The rows come from 4 hidden closed curves, with some noise, and rows from the same curve form a group. Each curve winds through 4 dimensions. The rows are also pushed far along 2 directions, which tell nothing about the answers.
In the rows, zero is written as 128.
Some rows, each with its group after it:
[132 103 156 112 149 106 142 120 141  67 137 128  97 112]
(1)
[120 143 146 123 117 127 120 139 126 149 115 151 130 135]
(2)
[125 139 124 126 121 142 124 129 138 132 112 133 119 133]
(2)
[123 143 123 145 130 134 115 143 123 142 117 113 145 114]
(2)
[111 148 124 108 136 111 134 135 159 124 123 151 135 114]
(1)
[121 141 113 117 126 141 134 124 153 115 120 138 126 128]
(3)
[121 135 138 112 135 109 129 129 140 120 122 144 125 121]
(0)
[143  95 130 139 119 145 142 120 105 106 135  98 107 142]
(0)
[139 126 138 134 104 151 116 125  97 149 110 118 118 158]
(0)
[132 112 178 125 115 130 123 139 111 108 110 126 100 137]
(2)
[122 129 134 131 132 133 127 142 141  97 105 102 116 104]
(2)
[135 127 120 139 121 152 122 118 137 132 135 140 119 139]
(3)
[128 129 103 144 145 122 131 126 123 135 146 114 152 113]
(0)
[120 145 106 124 167 118 134 124 162  86 143 120 148  88]
(1)
[151 106 150 142 105 137 116 114  81 174 131 140 104 174]
(2)
[136 114 167 136 109 131 117 138  95 142 114 126 112 146]
(2)
[125 120 122 111 130 135 149 121 153  84 124 124 105 126]
(0)
[141 102 151 127 114 129 128 115 118 131 135 148  97 154]
(3)
[127 139 111 136 131 144 126 129 124 122 123 109 146 122]
(3)
[129 140  99 122 131 122 129 113 134 164 141 150 135 141]
(1)
[133 118 123 115 133 134 140 111 146  98 128 130  97 133]
(1)
[124 114 131 130 138 117 140 131 147 106 125 126 102 111]
(1)
[108 157 139 125 140 121 121 151 148 118 117 138 152  99]
(2)
[124 134 125 125 140 111 127 126 140 138 134 148 127 121]
(2)
[123 125 104 130 119 141 147 130 131 129 132 118 132 133]
(0)
[138 126 144 129 119 117 113 122  99 166 123 140 125 149]
(0)
[140 117 143 149  98 140 114 136  69 179 122 111 137 159]
(0)
[138  99 154 125 137 115 136 118 114  91 137 121 107 127]
(3)
[131 119 124 123 130 111 134 116 116 144 138 139 126 138]
(3)
[122 140 104 140 120 110 122 133 117 208 134 152 146 139]
(1)
[145  91 167 123 142 128 136 116 120  47 127  99  86 118]
(0)
[107 159  87 125 165 116 135 126 183 108 144 143 162  82]
(3)
[127 139 102 144 153 118 124 126 130 138 146 120 156 107]
(1)
[117 150 119 142 124 119 114 140 129 186 139 159 165 126]
(3)
[131 143 129 132 121 145 116 132 111 143 122 120 148 138]
(1)
[133 122 131 131 129 149 131 125 123  90 119 102 122 125]
(3)

New rows, each followed by its group:
[130 110 179 118 151 116 133 129 138  53 130 129 102 106]
(2)
[129 121 120 133 146 112 131 120 128 122 147 131 137 115]
(3)
[119 158 116 123 143 120 116 130 142 136 121 137 148 113]
(0)
[112 149 116 112 136 128 135 132 168 107 123 148 134 111]
(3)
[136 123 136 118 137 146 134 116 137  72 125 111 110 125]
(1)
[131 139  91 145 128 141 121 118 116 165 137 125 151 136]
(3)
[134 135 126 118 152 125 129 115 134  94 143 124 140 117]
(1)
[122 137 153 119 120 139 125 136 137 111 108 138 114 130]
(2)
[127 127 123 124 120 140 130 129 143 116 106 118 100 128]
(2)
[142 104 131 137 121 117 129 116  95 157 142 129 119 151]
(0)
[125 138 121 107 156 112 136 115 153  92 144 139 136 111]
(1)
[140 116 148 128 102 132 122 125  96 162 122 136 112 164]
(1)
[124 140 106 145 146 127 121 131 136 134 131 116 145 105]
(2)
[118 153 108 120 119 125 125 130 136 173 124 154 143 140]
(1)
[126 114 139 121 139 136 146 131 144  56 124 101 113 107]
(0)
[137 121 167 130  98 148 116 135  99 143 106 134 104 160]
(2)
[135 129 134 138  94 157 116 130 104 170 115 137 125 165]
(3)
[114 142 101 137 130 111 128 139 140 178 129 146 141 118]
(1)
[137 118 159 105 117 137 132 119 122  95 119 132  99 149]
(1)
[109 152 124 120 144 129 132 142 158  88 118 122 151  93]
(3)
[140 119 126 155 116 145 113 132  96 156 117 100 124 137]
(2)
[131 121 136 125 109 145 130 128 126 127 110 126 101 146]
(1)
[114 158 108 111 132 118 129 128 150 151 129 156 148 127]
(1)
[122 140 145 119 123 128 121 137 126 124 110 130 130 127]
(0)
[119 130 123 131 123 126 132 137 139 140 119 133 120 123]
(1)
[136 112 132 130 139 135 132 119 138  87 124 110  98 118]
(2)
[129 113 151 125 123 139 134 134 133  88 110 114  97 125]
(1)
[104 157 109 107 145 118 139 137 181 107 119 147 136  99]
(1)
[129 137 142 143 137 128 115 132 112 140 137 137 147 126]
(2)
[130  91 173 101 124 125 151 125 152  50 109 128  55 128]
(1)
[136 110 133 137 137 119 127 122 121 121 130 117 108 124]
(2)
[122 148 120 142 148 127 116 132 132 138 139 134 157 110]
(2)
[132 119 133 130 105 130 123 130 115 160 109 129 102 149]
(2)
[121 133 106 128 152 115 132 126 157 112 130 123 124  99]
(2)
[136  99 122 136 131 131 147 120 116 104 142 105 115 130]
(0)
[141 124 126 123 137 126 126 110 114 130 144 131 130 142]
(1)
[136 123 155 123 136 110 114 123 112 125 123 133 120 128]
(0)
[143 117 142 159 109 153 107 129  97 161 135 128 131 149]
(3)
[122 130 141 132 120 118 121 143 119 150 113 130 127 126]
(2)
[136 128 136 140  97 170 116 128 113 146 114 128 118 158]
(3)
[130 120 134 125 129 115 132 125 109 126 128 122 132 131]
(3)
[132 119 137 130 125 114 127 126 113 151 134 137 123 137]
(1)
[142 122 158 139  86 156 110 131  82 175 107 134 109 179]
(2)
[122 118 155 123 127 125 136 142 124  92 118 113 123 116]
(0)
[124 149 128 127 131 136 119 135 125 129 123 121 153 124]
(1)
[127 136 108 136 140 136 128 125 132 115 132 113 145 115]
(3)
[144  86 175 105 105 139 145 115 117  74 111 122  60 158]
(0)
[118 149 134 122 138 123 124 130 144 132 131 159 139 123]
(2)
[136 113 136 140 135 117 124 126 114 132 132 121 117 125]
(2)
[139  95 144 135 116 132 136 125 117 122 119 121  82 142]
(1)
[130 129 140 135 130 127 121 135 111 130 128 118 140 125]
(1)
[140 134 111 139 121 152 117 116 106 154 132 117 139 149]
(1)
[145  97 139 123 126 120 136 109 115 124 138 133  91 149]
(1)
[128 108 131 122 112 138 151 130 125 108 126 117 109 140]
(0)
[119 141 134 131 128 127 124 145 123 129 119 119 149 116]
(0)
[133 125 140 146 112 127 114 134  95 176 133 137 145 146]
(3)
[113 147 128 118 145 129 133 140 160  85 118 122 137  97]
(1)
[130 123 125 129 142 105 130 123 125 139 143 138 132 123]
(1)
[126 111 138 125 124 121 138 131 138 118 120 133  94 126]
(1)
[132 126 141 149 124 138 113 134 124 143 140 140 136 128]
(3)
[122 145  94 124 145 117 131 119 147 142 138 139 144 117]
(0)
[132 125 128 128 150 109 129 120 126 118 147 129 138 115]
(1)
[129 120 138 133 103 135 131 139 101 152 121 121 130 149]
(0)
[129 107 134 129 139 109 143 127 122 109 143 121 123 119]
(0)
[125 114 148 112 120 131 142 130 147  91 110 132  84 130]
(1)
[126 139 115 130 123 142 124 128 135 141 116 131 121 133]
(2)
[132 124 156 140 127 122 116 137 103 140 126 130 131 130]
(2)
[132 145 110 159 107 161 106 134 100 184 125 120 159 146]
(3)
[139 107 128 119 129 125 139 110 126 113 134 129  99 142]
(0)
[141  98 177 118 134 127 133 116 124  73 131 136  83 135]
(2)
[123 149  95 136 128 146 123 123 145 149 134 139 145 129]
(3)
[128 122 139 115 111 135 135 126 134 126 113 139  97 146]
(1)
[123 132 122 113 163 100 138 118 155  94 148 139 135 100]
(1)
[113 129 130 117 135 120 140 138 162 100 116 134 110 108]
(1)
[143  98 165 139 127 138 125 126 114  93 133 119 105 130]
(3)
